Every row belongs to one group in each of 3 separate groupings. Each group adds its own fixed numbers to the row, and there is some noise. The rows also spread widely along 11 directions, which tell nothing about the answers.
In the rows, 128 means zero.
Known rows, each followed by its group in each grouping:
[122  99 125 138  83 120 119 163 114  92 131 151 149 120  95 128 110 145
  89 123 154 120 119  80 125 107 147 143  96 129]  pud (2) j_219
[103 136 127 153 119 121 126 136 157 108 131 105  80 148 168 146  86 116
  43 103 108 177 185 109 114  99  81  91 152 103]  sok (5) j_998
[116 120 111 165 129 106 102 161 148  79 128 110  93 141  87 120  91 172
  84 125 121 137 158  76 106  95 118  92 112 133]  pud (3) j_219
[190  95 111  90  79  90 144 134 135 156 108 198  94 173 130 133  88 116
  93 109 151 170 167 148 155 132 154 120 138 152]  sok (0) j_282
[ 62 116 142 189  93 129 162 173 125 120 131 108 122 123 124 148 126 131
 117 107 176 184 144 132 139 126  95  95  87 127]  dilik (5) j_998
[155 108 122  94 143  55 158 118 127 116 144  95  91 164 109 136 112 186
 142 115 178 185 155 107 134 129 127  83 114 143]  zon (4) j_282
[164 124  54 165 109 102  88 173 160  91  99 107  86 111  72  86 139 178
  88  95  99 114 146 106 161 117 130 150 100 139]  Leriz (3) j_998
[ 91 154 148 138 126 129 166 102  75 151 107 155 114 120 169 127 121 133
 134 102 132 186 102 163 144 112 110 128 124 134]  dilik (0) j_998
[154  74 126  59 102 100 127 137 103 117 117 168 107 150 164 130  87 141
  25 124 146 171 167  81 117  55 153 135 153 140]  zon (1) j_282
[ 91 162 116 160 137  78 150 137 122 130 134  73  87 108 141 126 142 152
 114 107 125 175 121 141 152 111  62 114 136 115]  Leriz (1) j_998
[121 145 149 138 140 105 160  85  76 142 118 165 117 167 128 128 100 151
 159 120 146 174 102 139 138 128 140  96 106 166]  besen (2) j_282
[136  86 138  90  89 122 141 121 121 142 123 169 115 159 150 139  76 137
  73 126 168 171 174 102 127 104 150 105 122 142]  besen (4) j_998
[ 97 141 115 155 101  93 132 169  91 130 141 122 135  90  90 127 153 146
 115 142 122 134  65 116 151  96 110 156 114 136]  besen (1) j_219
[110 116 178 107 137 145 180 127 120 102 151  84 161 148 116 147 118 139
 133 102 178 161 147 109 101 100 119 107 116 127]  pud (2) j_219
[131 154 124 106 185 112 148 102 131 120 143  63 108 142  82 133 129 162
 143 132  89 153 102 106 108  81  99 123 141 136]  dilik (5) j_282
[129 120 136  96 130  97 175  82 119 177 125 153  96 167 133 149  94 125
 139 127 171 195 145 150 143 128 109 107 133 142]  sok (5) j_282
[164 129 126  73  99  72 150 136  89 131 118 154 105 159 182 128 111 125
  90  90 108 192 133 167 153  88 138 144 169 139]  dilik (5) j_998
[166 118 117  85 144 139 145 100 184 161 120  93  82 136 116 131 123 121
  81 112 126 156 176 127 131 104  91 130 157 113]  sok (1) j_282
[131 114 153 143 108 152 144 109 168 126 123 146 106 174 130 148  78 104
 110 107 155 153 182 129 107 138 120  68 119 126]  pud (4) j_282
[113 128  90 154 108 116 135 158 130 151 119 137 116 113  71 122 121 135
  94 144 107 144 117 113 150 115 117 136 111 147]  sok (4) j_998
[130 111  79 164  80  98 101 153 134 137 104 178  97 127  91 122 102 138
  82 141 124 126 129 101 154 123 131 125 105 144]  Leriz (4) j_282
[125 104 155  88 135 148 144  64 115 118 140 138 151 138 111 148  97 149
 142 136 181 131 117  79  95 117 142 113  90 127]  zon (4) j_282
[121 109  73 170 115 103 106 175 134 125  76 141  52 127 128  88 115 173
  33  99 117 178 195 113 166  93 123 128 126 140]  sok (3) j_219
[ 98 116  98 170 107 129 156 180 121 174  91 153 100 139  78 122 115 130
  85 135 124 180 159 137 159 108 118 114 119 166]  sok (4) j_219
[123  99 140  92  85  85 163 163 105 123 129 122 113 136 197 141 112 117
  26  82 153 204 182 121 141  76 112 128 165 117]  zon (2) j_998
[111 142 151 135 105 127 154  91 102 138 120 134 123 116 183 128 133 126
 119  78 160 168 122 153 159 134 109 135 115 108]  besen (2) j_998
[167 138 130 140  96  65 127 173 119  69 136 125 113 160 161 123 122 138
  90  73 113 155 145 147 148 125 144 105 137 129]  sok (4) j_282
[164 115 131  85 129 104 165 113 165 131 133  70  90 133 144 134 146 136
 109  75 168 178 176 143 143 119  95 121 144 107]  zon (1) j_282
[164 107 143  67 143 199 159 114 129  97 120  90 179 130  93 114 143 153
 129  96 146 112 138 107 108  82 159 166 105 147]  Leriz (1) j_998

New rows, each followed by its group in each grouping:
[165 101 160  77 134 116 173 110 115 115 125 115 112 180 160 125 118 163
 127  85 187 186 175 140 134 108 153  98 124 152]  besen (1) j_282
[108 123 127 136  98  91 138 150 130 100 160 100 130 118 128 148 123 136
 101 114 153 151 123 105 131 121 102 128 111 106]  sok (5) j_998
[178  99  94  89  95  96 145 167 109 119 115 139 136 136  88 116 129 147
  86 110 124 150 130 110 150  93 160 162 123 159]  zon (2) j_998
[108 153 111 184 133 144 137 139 156 103 109  63  92 102 137 110 158 141
  94  66 105 155 158 138 142 126  83 118 117 102]  zon (4) j_998
[ 96 135 115 139 118 107 164 179 109 160 126 124 121 129 102 137 112 108
  52 139  91 178 130 117 139  69  97 133 156 149]  sok (2) j_998
[102 140 146 128 119 141 163 122 108 133 133 121 154 126 115 138 121 122
 133 121 134 145 113 133 126 104 114 127 117 140]  Leriz (4) j_998
[ 75 133 137 162 135  95 165 152 115 112 146  95 102 158 123 143  98 149
 112 124 144 195 148 115 115 101  91  78 122 141]  pud (5) j_998
[144 126 157  75  97 138 150  73 151 139 158 142 150 141 129 168  88  79
 133 125 142 128 111 128  99 121 105 138 141 100]  pud (5) j_998
[163 106 119  92  83 117 124 108  95 104 105 183 128 123 170  98 120 150
 100  89 159 138 121 134 150 122 165 170 106 127]  pud (1) j_998
[171  80  68  97 105 115 124 120 165 156  97 150  69 149  84 124  92 151
  76 129 141 166 184  94 141 115 132 130 118 144]  zon (5) j_998
[135 100 126  84 123 109 111  84 103 118 129 177 113 137 137 129  78 164
  85 154 158 140 118  68 112  99 145 130 111 131]  sok (1) j_282
[214 105 106  68  79  68 104 147 132 100 131 148 103 146 141 120 117 156
  80 100 129 134 139 120 150 111 159 149 144 125]  besen (1) j_219
[161  84  96 104  80 128  94 100 153 136 105 169  86 127 145 117  94 156
  59 115 158 136 173  84 146 130 146 134 108 114]  besen (4) j_998
[ 85 145 155 146 144 103 160 151 113  99 160  90 139 143 103 144 101 133
 122 128 126 164 117 114  97  82  98  94 131 143]  pud (3) j_998
[ 92 117 120 164 124 102 156 134 163 147 144  79  89 109  93 137 140 146
 128 127 185 165 142 117 143 138  69 101 104 111]  pud (1) j_282
[123 129 117 106 144  84 133 103 113 130 131 110  85 130 136 127 101 176
 102 125 135 178 130  93 133 104 104 113 128 122]  dilik (2) j_998
[117 115 138 123 106 131 183 145 131 143 143 103 159 121  76 151 139 119
 149 119 164 153 117 134 133 127 115 123  99 140]  zon (4) j_998
[ 97 124  95 147 136  78 129 161 135 152 127 108  64 123 110 130 110 146
  41 155 108 179 147  91 138  76  76 110 155 132]  sok (1) j_282
[145 113  82 139 125 144 120 118 126 147  55 162  60 127 149  74 133 150
  51  88 108 162 174 141 164  96 134 156 132 139]  pud (1) j_282
[145 138 166 103 127 149 162 137 156 100 159  94 160 164  99 157  96  95
 115 115 104 133 141 121  80  96 120  98 147 132]  pud (4) j_998
[101 123 135 132 155 165 183 131 143 158 109  78 112 133 105 118 148 123
  99 101 133 174 174 138 131  85  99 123 141 138]  pud (4) j_282
[145  76  76 111 107 107 112 149 152 166 106 146  67 135  89 119 103 157
  34 159 137 158 172  72 145  80 124 129 132 147]  besen (1) j_282
[149 115 121 110 141 161 152 106 185 172 108 124  83 162  87 137  93 102
  87 132 117 158 181 127 112  99  99 102 152 141]  pud (1) j_282
[196 152 110  98 124  82 128  89 155 133 115 143  64 175 150 122  81 122
 100  88  88 166 162 153 135 133 113 102 167 121]  pud (2) j_998
[ 93 116 183  98 108 140 160  81 108 140 144 155 141 130 174 156  96  99
 104 126 180 157 125 124 106  97 107 122 134 109]  pud (1) j_282
[145 113 141  49 180 136 188  99 128 179 122  92 110 167  96 135 111 146
 123 136 133 194 162 123 117  69 119 110 160 160]  dilik (4) j_282
[ 80 138 117 159 103 140 172 124 112 208  96 173 113 122 105 128 117  90
 112 136 119 174 118 169 156 116  97 135 130 151]  pud (4) j_998
[128 153 133 181  83 145 156 176 153 113 128 102 153 114  84 145 161  88
 142  78 112 122 112 171 143 144 110 129 108 120]  zon (4) j_219
[135 115 105 144 126 141 128 161 123 110 106 133 122 146  66 118 121 149
 105 130  99 138 121 104 124  86 147 133 106 166]  dilik (5) j_282
[175 116  96 124 116 110 102 125 170 119 120 127  77 146 103 122 108 152
  79 124 115 130 152  97 131 116 125 112 125 130]  besen (1) j_282
[123 127 109 158 109  92 135 165 172 131 144  95  94 132  83 155 115 115
  85 129 114 153 146 106 128 115  83  91 137 120]  zon (4) j_282
[140 144 122 130 136  66 115  89 119 113 123 121  59 146 188 119 103 163
  82  91 123 177 149 115 147 118 104  98 144 109]  besen (2) j_282
[150 106 108  82  97  88 120 108 121 148 129 182 106 146 115 137  63 126
  69 155 121 148 127  84 121  96 129 135 145 134]  pud (2) j_998
[140 133 123 129 135 124 140 144 115 121  98 146 100 161 119 115  92 145
 101 106  97 174 149 141 128  86 140 107 131 166]  dilik (3) j_998
[106 115 149 110 135 173 160 155 126  94 146  73 168 113  94 142 136 130
  84 121 130 137 128  84  90  62 116 138 118 131]  zon (1) j_998
[135 132 111 150  88  90  95 149 128 102 119 163  87 142 151 134  73 135
  52 118  94 152 136  99 128 110 119 102 131 120]  dilik (2) j_998
[ 98 114 136 144 113 175 181 104 135 179 102 146 131 130  92 148 127  93
 138 118 164 165 134 151 136 124 109 130 100 144]  zon (5) j_282
[ 98  82 126 129  65 125 139 158 151 123 155 109 159  83  99 150 154 105
  88 122 190 117 117  90 136 111 102 174 100  91]  pud (5) j_282
[116 119 140 135 117  66 145 155  74  73 140 108 113 131 155 121 132 208
 140  87 185 185 126 115 145 121 137 105  96 131]  dilik (0) j_219
[140 128  94 133 126 136 123 117 157 133  97  91  77  99 141 103 146 153
  73  78 117 157 162 122 160 115  97 152 126  98]  dilik (2) j_998
[148 109 141 101 102 137 179 150 150 170 126 139 134 163  91 147 113  77
 100 121 126 159 158 154 128  96 125 120 156 154]  pud (4) j_282
[131 126 162 102 127 122 162  78 113 134 131 149 139 144 129 150 104 122
 161 107 172 158 116 143 120 122 128 113 109 138]  zon (3) j_282
[109 160 137 138 116 112 128 107 106 131 113 158  96 124 196 126  94 104
  66  92  92 169 133 156 136  97 100 128 158 113]  sok (3) j_998
[138 127 113  59 149  72 167 112 151 177 165  70  99 129  88 145 117 138
 112 151 129 174 135 106 128  89  75 127 172 120]  pud (4) j_998
[127 156 124 140 152 174 127 111 146  95 133  86 145 108  64 132 129 135
 127 130  82 100  88  92  89 101 108 134 105 127]  zon (1) j_998
[127  97 103 143  85 148 168 158 173 187 106 130 104 122  81 136 131 109
  99 122 172 168 173 148 165 140 103 128 104 139]  sok (1) j_998
[105 142 105 130 131  77 118 116 115 141 121 151  65 146 151 128  62 135
  40 142  82 180 142  92 118  77  90 104 170 126]  pud (2) j_998
[ 86 140 148 175 144 207 175  93 101 148  80 147 140 129  95 116 124 146
 173 103 152 163 119 150 136 136 133 113  60 163]  dilik (2) j_998
[156 133 127 110  88  67 110 136 157 100 152 112  98 119 152 152 107 112
  79  91 125 143 142 123 128 111  92 122 158  85]  zon (3) j_219
[110 103 145  99 123 160 169  99 152 138 148  83 155 105  90 153 136 132
 139 117 189 142 135  98 115 124 105 131  92 111]  zon (4) j_998
[ 63 115 155 109  97  79 152 158  67 104 173 118 159  96 152 160 114 136
  72 149 162 166  86  76 110  62 102 138 128 117]  zon (1) j_998
[107 112 136 125 114 223 150  91 163 172 102 148 140 114 102 138 107  91
  89 127 138 130 158 113 116 116 115 138 106 120]  sok (4) j_998
[103 131 107 159 106  99 158 144 124 181 102 142  92 110 113 115 145 105
 103 106 131 174 130 172 176 108  90 150 137 136]  pud (3) j_282
[131 156 154 139  95 141 139 108 131 124 135 150 144 127 134 153 102  90
 130 106 108 129  92 146 122 133 110 122 120 110]  dilik (2) j_998
[106 141 112 149 118  86 119 100 178 146 155  94  73 101 100 150 111 142
 130 144 155 141 120 105 128 150  52 101 118  81]  pud (1) j_219
[183 113 126  85 108  86 143 126 168 134 138 122  89 170 130 153  94 112
  87 105 128 169 177 129 124 115 115  94 160 124]  zon (4) j_282
[ 85 135 125 156 130 144 175 129 158 155 133  67 118 118  93 145 144 122
 141 108 157 167 146 139 141 122  68 118 112 122]  Leriz (5) j_998
[125 127 141  86 117  77 162  75  99 162 128 155 100 156 175 146  97 123
 131 112 168 190 134 154 147 114 105 122 148 127]  Leriz (5) j_282
[118 111 130 109 155 132 154  69 126 116 126  96 110 132 120 121 116 196
 157 107 195 167 149  94 121 141 125  99  74 126]  zon (4) j_998
[135 113 102 128  95  97 122 150  97 104 104 159 104 132 162  95 116 155
  60  94 122 160 151 119 151 100 149 142 127 136]  pud (4) j_998
[138 127 128 103 103  74 116 140  95  77 141 138 115 133 168 120 100 150
  68 113 119 149 117 103 119  87 131 134 144 119]  pud (1) j_998
[111 114 121 137  88 108 164 173 148 144 128 100 109 119 139 144 135 105
  66  93 142 183 172 139 151 106  91 120 142 114]  zon (4) j_998
[114 113 112 131  92  58 105 142 109  98 144 149  91 125 160 134  85 168
  63 138 159 164 130  79 133 115 116 107 113 114]  sok (1) j_998
[143  89 117  99 133 184 137 106 177 144 116 112 128 124  64 129 116 121
  79 130 141 117 161  73 109  93 120 148 119 122]  pud (2) j_282
[152 139 101  97 161  71 148 139 112 144 117 110  73 154 119 112 119 159
  78 128  90 186 141 128 143  72 110 126 171 156]  sok (1) j_282
[129 151 117 126 119 111  99 144  74  71 120 163 125 121 172 106 101 144
  33 108  54 133 101  92 115  60 145 157 153 128]  sok (0) j_998
[128 121 153  49 146  98 154 118  95 108 163  77 151 117 150 138 135 146
  90 123 144 147 110  91 112  46 110 160 162 119]  Leriz (1) j_282
[107 134 133 155  85  92 142 158  96 115 113 142 103 113 193 128 139 111
  58  80 127 175 131 156 154  97 103 135 144 116]  zon (1) j_282
[125 134 127 105 148 121 146  94  91 142 118 144 123 137 105 117 108 168
 139 134 139 154 112 115 133 112 138 129 112 147]  sok (4) j_219
[131 105 142 110  35  50 149 180 135 134 165 135 124 119 173 167 119 100
  88  99 179 179 139 151 163 135 103 118 138  97]  dilik (4) j_998
[140  96 127 102  87 129 148 158 166 117 143  81 139 121 116 147 144 118
  97  89 172 140 170 120 139 107 105 151 129 102]  Leriz (5) j_219
[114 115 137 136 139 152 160  98 177 152 123  66  92 114 124 132 151 148
 138  88 186 167 173 135 144 146  84 105 101  98]  dilik (4) j_282
[ 75 132 144 155 111 100 138 166 118  75 165  75 135 100 141 138 131 150
  85 115 153 148 116  90 111  95  90 117 114 102]  pud (1) j_998
[124  82 115 138  70  83 125 181 134 113 141 123 108 117 131 134 136 150
  62 117 182 153 148  96 153 109 124 127 108 121]  besen (1) j_282
[111 129 137 180 116 118 107 136 118  54 141 140 128 138 108 133  97 171
 125 130 154 118 106  80 103 137 140  86  64 131]  sok (1) j_282
[ 96 147 142 129 129 132 156  56 127 164 106 125  80 113 201 136 114 117
  96  79 152 194 157 148 145 128  71 120 137  87]  zon (2) j_998
[120 127 152 115 117 126 158 168  86  92 136 133 158 159 141 131  99 127
  76 113 109 163 138 118 111  72 150 116 140 156]  sok (4) j_998
[ 85  91 105 114 105  64 104  84 113 159 130 173  69  99 155 140  79 155
  59 156 187 173 133  66 136  99  90 124 120 104]  zon (3) j_282
[ 80 131 119 131 151  98 165 142 108 153 127  92  95 129 128 125 132 130
  74 125 115 192 140 121 134  61  81 135 164 134]  pud (5) j_282
[143 124 182  83 137 203 155  88 139  93 135 112 170 157 134 147  91 117
 127 103 146 124 150 111  74  93 138 110 115 133]  Leriz (1) j_998
[108 107 141  71 113  80 168 115  87 164 141 136 121 121 167 135 124 121
  79 124 163 187 128 126 144  77 107 153 165 120]  pud (4) j_282
[157  98 115 109  92  99 117  87 155 151 109 173  62 160 155 140  81 133
 104 111 168 173 169 129 144 145 121 102 120 113]  dilik (5) j_282
[143 132 139 136 127 123 111 166 156  59 152  74 121 134 114 140 121 143
  81 108  99 123 131  90  96  87 112 106 130 113]  dilik (1) j_282
[143 146 110 161 101  47 127 154 133 104 145 111  89 142 121 125 124 161
 138  95 140 164 122 149 160 145 112  98 110 134]  besen (3) j_998
[154  99 113 128 132 124 140 169 157  82 128  66 117 145  85 117 140 176
 108  98 160 141 173  95 127 106 130 111 102 143]  Leriz (1) j_282
[123 150 160 169 109 146 140 145 163  71 155  94 157 135  94 146 113 104
 145  91 125 111 119 135  97 130 112 101 101 119]  pud (3) j_998
[147 159 170  90 142 145 166 102 130 108 148  90 150 140 146 142 124 111
 130  91 114 146 118 152 108 106 111 128 144 117]  sok (1) j_998
[143 101  97 127 124  61 131 186 152  86 146  85  74 165  97 126  90 184
  68 132 139 176 180  76 117  94 114  77 132 146]  pud (1) j_998
[134  85 117  88 121 133 152 145 123 133 110 109 122 139 110 116 124 168
  91 111 174 164 185  98 140  86 140 134 123 146]  Leriz (4) j_219
